The same things were measured in two ways. Each way mixes the same 9 hidden numbers, adds some noise and spreads widely along 5 directions of its own, which tell nothing about the thing.
(in the rows, 100 means zero)
Some things both ways: the first way, then the second way.
81, 134, 115, 96, 92, 93, 103, 106, 102, 97, 137, 95, 118, 93, 90
106, 76, 107, 100, 100, 128, 87, 97, 76, 84, 105, 111, 108, 112, 84, 98

99, 93, 108, 91, 75, 88, 134, 99, 112, 118, 119, 119, 117, 97, 84
114, 123, 112, 91, 97, 116, 84, 104, 113, 116, 112, 142, 118, 89, 85, 109

105, 107, 104, 101, 103, 110, 92, 101, 105, 101, 108, 101, 106, 102, 73
105, 102, 103, 109, 93, 75, 99, 124, 94, 108, 102, 76, 108, 106, 95, 83

91, 126, 111, 105, 88, 91, 109, 92, 97, 91, 94, 114, 70, 72, 108
96, 95, 106, 102, 134, 70, 113, 104, 111, 105, 81, 66, 95, 103, 101, 93

105, 94, 90, 79, 74, 100, 104, 80, 107, 101, 99, 115, 114, 76, 103
124, 123, 119, 97, 90, 94, 96, 123, 114, 124, 119, 127, 117, 83, 82, 98

101, 118, 98, 100, 83, 98, 109, 107, 110, 110, 127, 110, 115, 93, 73
91, 121, 84, 91, 119, 79, 102, 96, 78, 128, 113, 115, 100, 111, 103, 75

116, 91, 107, 102, 98, 110, 90, 84, 91, 120, 98, 93, 99, 98, 71
82, 83, 97, 86, 130, 89, 123, 88, 79, 115, 114, 125, 80, 127, 110, 89

99, 107, 95, 92, 94, 99, 91, 81, 118, 95, 97, 108, 108, 85, 99
86, 86, 86, 99, 106, 93, 106, 100, 86, 114, 112, 120, 102, 117, 112, 88

111, 90, 95, 97, 82, 98, 101, 80, 103, 113, 96, 98, 100, 75, 95
112, 85, 91, 104, 81, 123, 96, 105, 105, 102, 96, 102, 98, 114, 102, 88

103, 112, 117, 118, 79, 97, 103, 102, 92, 87, 86, 120, 107, 53, 147
87, 61, 92, 103, 117, 102, 113, 92, 112, 87, 81, 85, 94, 109, 112, 103

109, 95, 105, 109, 92, 105, 95, 96, 104, 114, 99, 117, 102, 86, 88
96, 110, 83, 86, 128, 92, 104, 90, 80, 128, 123, 132, 96, 114, 107, 93

96, 105, 108, 100, 93, 80, 130, 111, 97, 105, 76, 122, 63, 92, 94
89, 93, 91, 131, 115, 94, 122, 109, 98, 92, 73, 77, 83, 119, 115, 87

114, 100, 111, 116, 105, 100, 96, 95, 116, 98, 95, 114, 91, 114, 87
84, 124, 102, 96, 114, 91, 109, 83, 114, 126, 110, 140, 125, 77, 103, 104

95, 70, 118, 84, 93, 85, 118, 116, 124, 149, 125, 108, 102, 96, 90
70, 90, 92, 80, 75, 88, 124, 71, 116, 103, 85, 76, 89, 119, 105, 80

95, 87, 99, 83, 92, 85, 135, 120, 123, 104, 101, 108, 135, 124, 66
103, 128, 99, 111, 87, 111, 95, 105, 96, 102, 115, 100, 117, 110, 103, 109

125, 99, 108, 113, 97, 107, 96, 107, 110, 111, 109, 109, 120, 105, 82
83, 80, 88, 110, 78, 120, 99, 94, 95, 103, 96, 131, 111, 110, 109, 88

96, 120, 119, 120, 107, 123, 89, 109, 78, 117, 82, 112, 101, 100, 76
87, 141, 85, 106, 125, 74, 105, 117, 78, 116, 112, 130, 100, 110, 110, 93

101, 80, 103, 72, 79, 88, 128, 96, 119, 108, 116, 131, 110, 99, 95
99, 79, 100, 107, 110, 114, 116, 107, 104, 107, 119, 101, 101, 115, 83, 116

92, 94, 107, 91, 94, 93, 111, 89, 110, 115, 98, 104, 96, 100, 80
85, 120, 105, 86, 102, 104, 99, 86, 124, 106, 98, 117, 114, 90, 102, 107

88, 120, 105, 111, 98, 97, 85, 91, 107, 89, 98, 100, 102, 89, 108
102, 107, 96, 99, 114, 101, 102, 101, 73, 98, 124, 118, 115, 100, 86, 108

94, 90, 109, 86, 96, 73, 116, 86, 110, 93, 111, 110, 62, 100, 90
107, 85, 100, 102, 103, 73, 103, 120, 105, 110, 90, 103, 97, 100, 102, 83

120, 71, 101, 95, 99, 115, 84, 91, 102, 122, 77, 121, 93, 89, 95
93, 73, 94, 111, 96, 112, 121, 107, 94, 102, 110, 108, 96, 119, 98, 101

108, 112, 132, 116, 99, 109, 83, 74, 103, 111, 99, 87, 117, 96, 115
71, 98, 111, 88, 86, 46, 123, 107, 106, 112, 92, 126, 97, 104, 93, 89

Other things, the second way, with their names:
K_486: 81, 112, 98, 97, 73, 75, 119, 110, 114, 116, 99, 101, 89, 123, 105, 81
K_238: 87, 97, 74, 102, 127, 85, 111, 91, 76, 114, 104, 106, 100, 110, 117, 85
K_974: 117, 112, 106, 95, 103, 96, 87, 111, 101, 101, 107, 103, 124, 77, 80, 103
K_150: 101, 104, 103, 111, 95, 85, 107, 121, 107, 108, 96, 110, 112, 83, 88, 89
K_17: 97, 93, 104, 91, 118, 84, 120, 99, 89, 105, 127, 72, 104, 117, 90, 113
K_474: 114, 117, 98, 97, 91, 117, 72, 118, 89, 109, 112, 158, 111, 103, 90, 98
K_888: 85, 59, 81, 112, 117, 122, 107, 85, 74, 82, 106, 81, 106, 121, 96, 107
K_427: 112, 87, 109, 86, 101, 130, 85, 80, 81, 100, 119, 123, 119, 95, 93, 97
K_969: 103, 64, 104, 100, 98, 123, 91, 90, 103, 91, 81, 114, 101, 107, 108, 91
K_595: 107, 69, 106, 96, 68, 100, 99, 108, 123, 110, 96, 111, 114, 92, 87, 91
K_69: 64, 129, 94, 85, 120, 35, 128, 106, 99, 111, 99, 99, 99, 97, 118, 81
K_846: 98, 107, 91, 88, 111, 106, 106, 72, 74, 121, 109, 130, 96, 112, 109, 76
K_379: 130, 98, 127, 88, 106, 86, 107, 97, 104, 120, 114, 100, 110, 82, 85, 98
K_786: 69, 96, 90, 97, 116, 64, 124, 113, 103, 112, 99, 108, 94, 112, 104, 91
K_933: 102, 134, 111, 83, 115, 125, 82, 75, 115, 115, 103, 131, 131, 72, 94, 105
K_927: 108, 94, 136, 82, 101, 100, 111, 67, 119, 111, 90, 108, 112, 82, 84, 94
K_725: 117, 99, 111, 90, 127, 58, 114, 108, 75, 112, 113, 73, 92, 107, 79, 84
K_854: 112, 109, 110, 93, 95, 79, 88, 134, 132, 97, 87, 102, 113, 75, 87, 98
K_409: 97, 81, 103, 111, 118, 85, 128, 101, 76, 98, 113, 81, 98, 111, 85, 100
K_218: 76, 108, 82, 129, 108, 70, 120, 136, 105, 105, 89, 105, 84, 131, 112, 102
K_909: 92, 85, 75, 120, 68, 118, 79, 132, 105, 90, 82, 123, 107, 115, 127, 85
K_795: 85, 105, 109, 96, 127, 106, 114, 83, 103, 108, 110, 124, 113, 94, 94, 116
K_563: 98, 120, 102, 80, 151, 93, 100, 84, 102, 121, 111, 107, 104, 97, 97, 103
K_837: 126, 82, 123, 101, 107, 101, 75, 107, 88, 99, 96, 102, 120, 88, 82, 92
K_701: 113, 82, 103, 113, 92, 122, 97, 97, 75, 107, 106, 127, 106, 108, 93, 84
K_191: 85, 101, 96, 102, 99, 106, 106, 85, 103, 117, 105, 138, 113, 101, 108, 97
K_963: 75, 110, 103, 102, 127, 86, 130, 75, 104, 118, 97, 123, 103, 96, 103, 101
K_746: 104, 103, 82, 111, 110, 101, 106, 112, 97, 134, 124, 120, 106, 114, 118, 96
K_692: 78, 96, 93, 98, 104, 84, 112, 105, 104, 104, 99, 78, 97, 121, 106, 90
K_139: 65, 97, 82, 102, 120, 52, 117, 125, 106, 85, 87, 71, 100, 101, 99, 96
K_779: 84, 116, 91, 108, 90, 129, 90, 85, 85, 117, 106, 161, 125, 94, 123, 80
K_142: 111, 67, 117, 102, 86, 92, 90, 101, 116, 97, 74, 86, 112, 90, 104, 86
K_607: 97, 94, 94, 90, 94, 92, 106, 91, 95, 117, 106, 100, 100, 111, 110, 77
K_348: 89, 88, 113, 98, 87, 91, 107, 98, 118, 101, 95, 108, 121, 86, 101, 99
K_991: 124, 110, 129, 110, 102, 100, 94, 113, 101, 96, 103, 116, 121, 80, 78, 111
K_328: 79, 83, 90, 87, 111, 108, 93, 77, 98, 96, 94, 110, 111, 105, 109, 101
K_882: 117, 107, 114, 113, 95, 110, 80, 117, 76, 82, 101, 100, 116, 100, 96, 97
K_295: 95, 89, 100, 105, 111, 98, 111, 97, 88, 102, 91, 100, 80, 133, 100, 88
K_749: 114, 72, 95, 109, 96, 117, 90, 122, 111, 116, 99, 111, 97, 115, 102, 87
K_72: 81, 82, 112, 85, 91, 94, 110, 83, 122, 111, 91, 127, 115, 81, 97, 90
K_37: 91, 118, 89, 112, 114, 62, 111, 130, 85, 118, 118, 112, 117, 87, 87, 92
K_429: 88, 97, 100, 93, 101, 67, 119, 97, 89, 115, 106, 107, 109, 91, 81, 83
K_561: 112, 124, 112, 98, 107, 96, 104, 109, 99, 109, 117, 116, 111, 91, 78, 109
K_735: 64, 92, 78, 90, 123, 105, 114, 82, 97, 103, 97, 116, 95, 114, 116, 89
K_391: 82, 81, 107, 79, 97, 88, 102, 90, 109, 94, 85, 94, 91, 118, 107, 88
K_215: 95, 76, 96, 112, 95, 111, 101, 99, 90, 99, 95, 111, 105, 115, 107, 90
K_734: 97, 88, 88, 121, 108, 116, 107, 115, 90, 72, 102, 80, 102, 115, 90, 120
K_120: 105, 75, 116, 111, 93, 120, 93, 104, 107, 77, 90, 100, 116, 92, 79, 114
K_955: 91, 82, 116, 87, 133, 75, 98, 95, 79, 105, 107, 110, 116, 92, 90, 96
K_672: 91, 96, 80, 105, 92, 94, 119, 98, 99, 106, 86, 85, 82, 123, 113, 75
K_21: 115, 82, 99, 106, 90, 77, 86, 138, 92, 94, 103, 93, 113, 100, 91, 93
K_730: 98, 87, 95, 97, 62, 87, 80, 125, 122, 107, 78, 126, 112, 90, 107, 72
K_570: 117, 69, 124, 100, 80, 106, 90, 120, 135, 100, 85, 107, 112, 87, 81, 106
K_793: 106, 87, 120, 119, 99, 115, 100, 102, 90, 93, 97, 91, 109, 109, 78, 99
K_360: 116, 89, 94, 108, 118, 106, 99, 112, 88, 105, 107, 90, 90, 124, 92, 99
K_568: 108, 111, 119, 96, 86, 88, 106, 105, 104, 111, 101, 122, 103, 97, 88, 88
K_279: 96, 103, 108, 106, 127, 111, 122, 84, 82, 95, 113, 94, 85, 134, 97, 117
K_691: 142, 76, 95, 119, 79, 149, 71, 115, 84, 107, 113, 119, 119, 102, 96, 91
K_76: 94, 75, 92, 84, 125, 97, 117, 71, 86, 119, 112, 114, 89, 121, 113, 95
K_917: 95, 102, 109, 89, 73, 82, 105, 111, 120, 106, 98, 102, 108, 94, 98, 89
K_996: 127, 98, 111, 101, 97, 136, 93, 101, 101, 105, 119, 112, 112, 102, 93, 107
K_705: 103, 79, 95, 91, 72, 97, 92, 117, 125, 108, 99, 125, 111, 97, 109, 99
K_841: 98, 90, 110, 91, 112, 98, 99, 81, 82, 106, 109, 114, 112, 101, 100, 96
K_309: 88, 86, 97, 94, 83, 106, 94, 103, 99, 91, 97, 116, 105, 108, 113, 91
K_646: 100, 70, 100, 107, 69, 139, 86, 96, 111, 95, 84, 129, 107, 105, 100, 89
K_985: 93, 81, 93, 109, 95, 121, 104, 87, 103, 101, 87, 109, 101, 109, 115, 89
K_57: 102, 87, 114, 117, 99, 126, 101, 99, 106, 79, 92, 90, 108, 109, 75, 123
K_693: 86, 95, 76, 112, 127, 81, 105, 112, 92, 104, 104, 93, 107, 109, 113, 105
K_680: 83, 107, 105, 102, 107, 52, 118, 124, 97, 103, 88, 89, 89, 111, 90, 83
K_697: 107, 95, 114, 87, 124, 87, 109, 92, 83, 94, 124, 110, 115, 87, 74, 119
K_660: 83, 94, 96, 103, 104, 115, 122, 68, 99, 101, 97, 89, 100, 114, 117, 96
K_24: 110, 111, 125, 89, 97, 125, 84, 88, 113, 91, 106, 110, 125, 87, 84, 122
K_524: 105, 110, 117, 96, 86, 57, 97, 120, 87, 104, 99, 109, 111, 90, 96, 75
K_61: 123, 97, 119, 104, 95, 88, 96, 123, 112, 89, 95, 67, 113, 87, 77, 106
K_724: 90, 115, 102, 103, 87, 68, 100, 124, 91, 112, 100, 117, 107, 101, 93, 80
K_971: 96, 106, 104, 85, 82, 90, 88, 108, 119, 110, 103, 113, 129, 73, 96, 91

Some of these things the first way, each followed by its name:
134, 88, 106, 116, 99, 121, 73, 88, 97, 115, 100, 112, 98, 83, 99
K_72
94, 112, 89, 89, 68, 88, 117, 68, 114, 112, 102, 110, 111, 77, 87
K_474
95, 101, 105, 96, 81, 92, 122, 109, 109, 110, 106, 111, 127, 86, 95
K_24
73, 109, 115, 79, 109, 108, 92, 92, 106, 119, 105, 102, 92, 99, 76
K_692
108, 98, 93, 99, 95, 111, 81, 79, 92, 107, 87, 88, 112, 87, 80
K_309
99, 123, 130, 120, 120, 112, 80, 112, 88, 104, 131, 107, 73, 101, 66
K_837
129, 92, 102, 126, 104, 117, 66, 94, 112, 130, 95, 126, 81, 81, 100
K_429
126, 87, 93, 112, 79, 103, 99, 93, 99, 122, 81, 101, 107, 74, 96
K_672
79, 100, 96, 74, 84, 61, 142, 83, 121, 104, 131, 110, 65, 115, 48
K_563
101, 113, 99, 102, 86, 109, 90, 94, 91, 110, 102, 107, 105, 79, 90
K_735
121, 84, 120, 106, 95, 102, 90, 89, 108, 100, 126, 105, 111, 96, 108
K_595
92, 99, 101, 100, 82, 82, 123, 113, 104, 96, 88, 121, 114, 90, 109
K_734
89, 113, 111, 100, 99, 112, 95, 98, 87, 96, 92, 104, 113, 88, 92
K_909
81, 111, 125, 87, 89, 81, 130, 100, 108, 130, 112, 109, 83, 87, 88
K_295
88, 96, 112, 90, 102, 107, 93, 100, 112, 102, 103, 104, 125, 100, 97
K_17
114, 103, 119, 127, 111, 119, 80, 126, 100, 120, 97, 123, 100, 84, 95
K_841
102, 101, 136, 111, 109, 108, 89, 105, 100, 126, 110, 108, 73, 79, 106
K_927
103, 91, 107, 89, 95, 98, 106, 116, 110, 109, 128, 105, 116, 98, 82
K_607
124, 114, 112, 122, 101, 128, 86, 118, 98, 138, 88, 129, 103, 80, 86
K_793
124, 62, 107, 106, 93, 105, 101, 125, 101, 124, 96, 142, 87, 70, 112
K_379
90, 84, 103, 85, 93, 75, 122, 98, 109, 101, 105, 111, 77, 100, 85
K_61
113, 102, 116, 122, 96, 122, 94, 102, 90, 134, 55, 108, 113, 72, 105
K_279
76, 106, 118, 102, 93, 82, 103, 109, 107, 87, 114, 119, 103, 79, 139
K_697
136, 81, 121, 113, 83, 107, 111, 88, 88, 105, 120, 111, 118, 98, 86
K_570
86, 110, 102, 89, 88, 86, 128, 116, 111, 114, 130, 120, 89, 105, 57
K_933
118, 64, 121, 105, 95, 96, 103, 91, 99, 97, 111, 104, 119, 107, 95
K_705
111, 111, 83, 110, 94, 107, 79, 80, 114, 89, 77, 127, 92, 85, 105
K_37
87, 109, 100, 100, 94, 78, 114, 90, 122, 76, 88, 120, 88, 95, 106
K_693
96, 113, 109, 103, 98, 110, 89, 121, 95, 109, 101, 113, 112, 77, 106
K_524
93, 84, 92, 71, 87, 84, 108, 76, 116, 104, 105, 93, 104, 96, 88
K_917
110, 105, 95, 118, 98, 89, 94, 97, 113, 91, 89, 115, 81, 86, 100
K_238
116, 108, 105, 115, 102, 105, 82, 97, 105, 95, 92, 106, 98, 91, 107
K_409
84, 132, 97, 94, 94, 80, 101, 84, 123, 80, 120, 112, 83, 89, 92
K_955
71, 117, 124, 94, 106, 84, 97, 76, 112, 98, 105, 101, 59, 92, 104
K_120
101, 75, 87, 88, 104, 103, 94, 105, 102, 131, 66, 125, 74, 95, 73
K_69
105, 114, 138, 120, 106, 127, 79, 105, 82, 126, 117, 106, 102, 83, 97
K_646
89, 102, 108, 90, 81, 85, 123, 95, 107, 108, 110, 116, 98, 83, 96
K_360
78, 112, 101, 79, 88, 87, 109, 119, 115, 99, 141, 110, 110, 86, 90
K_427
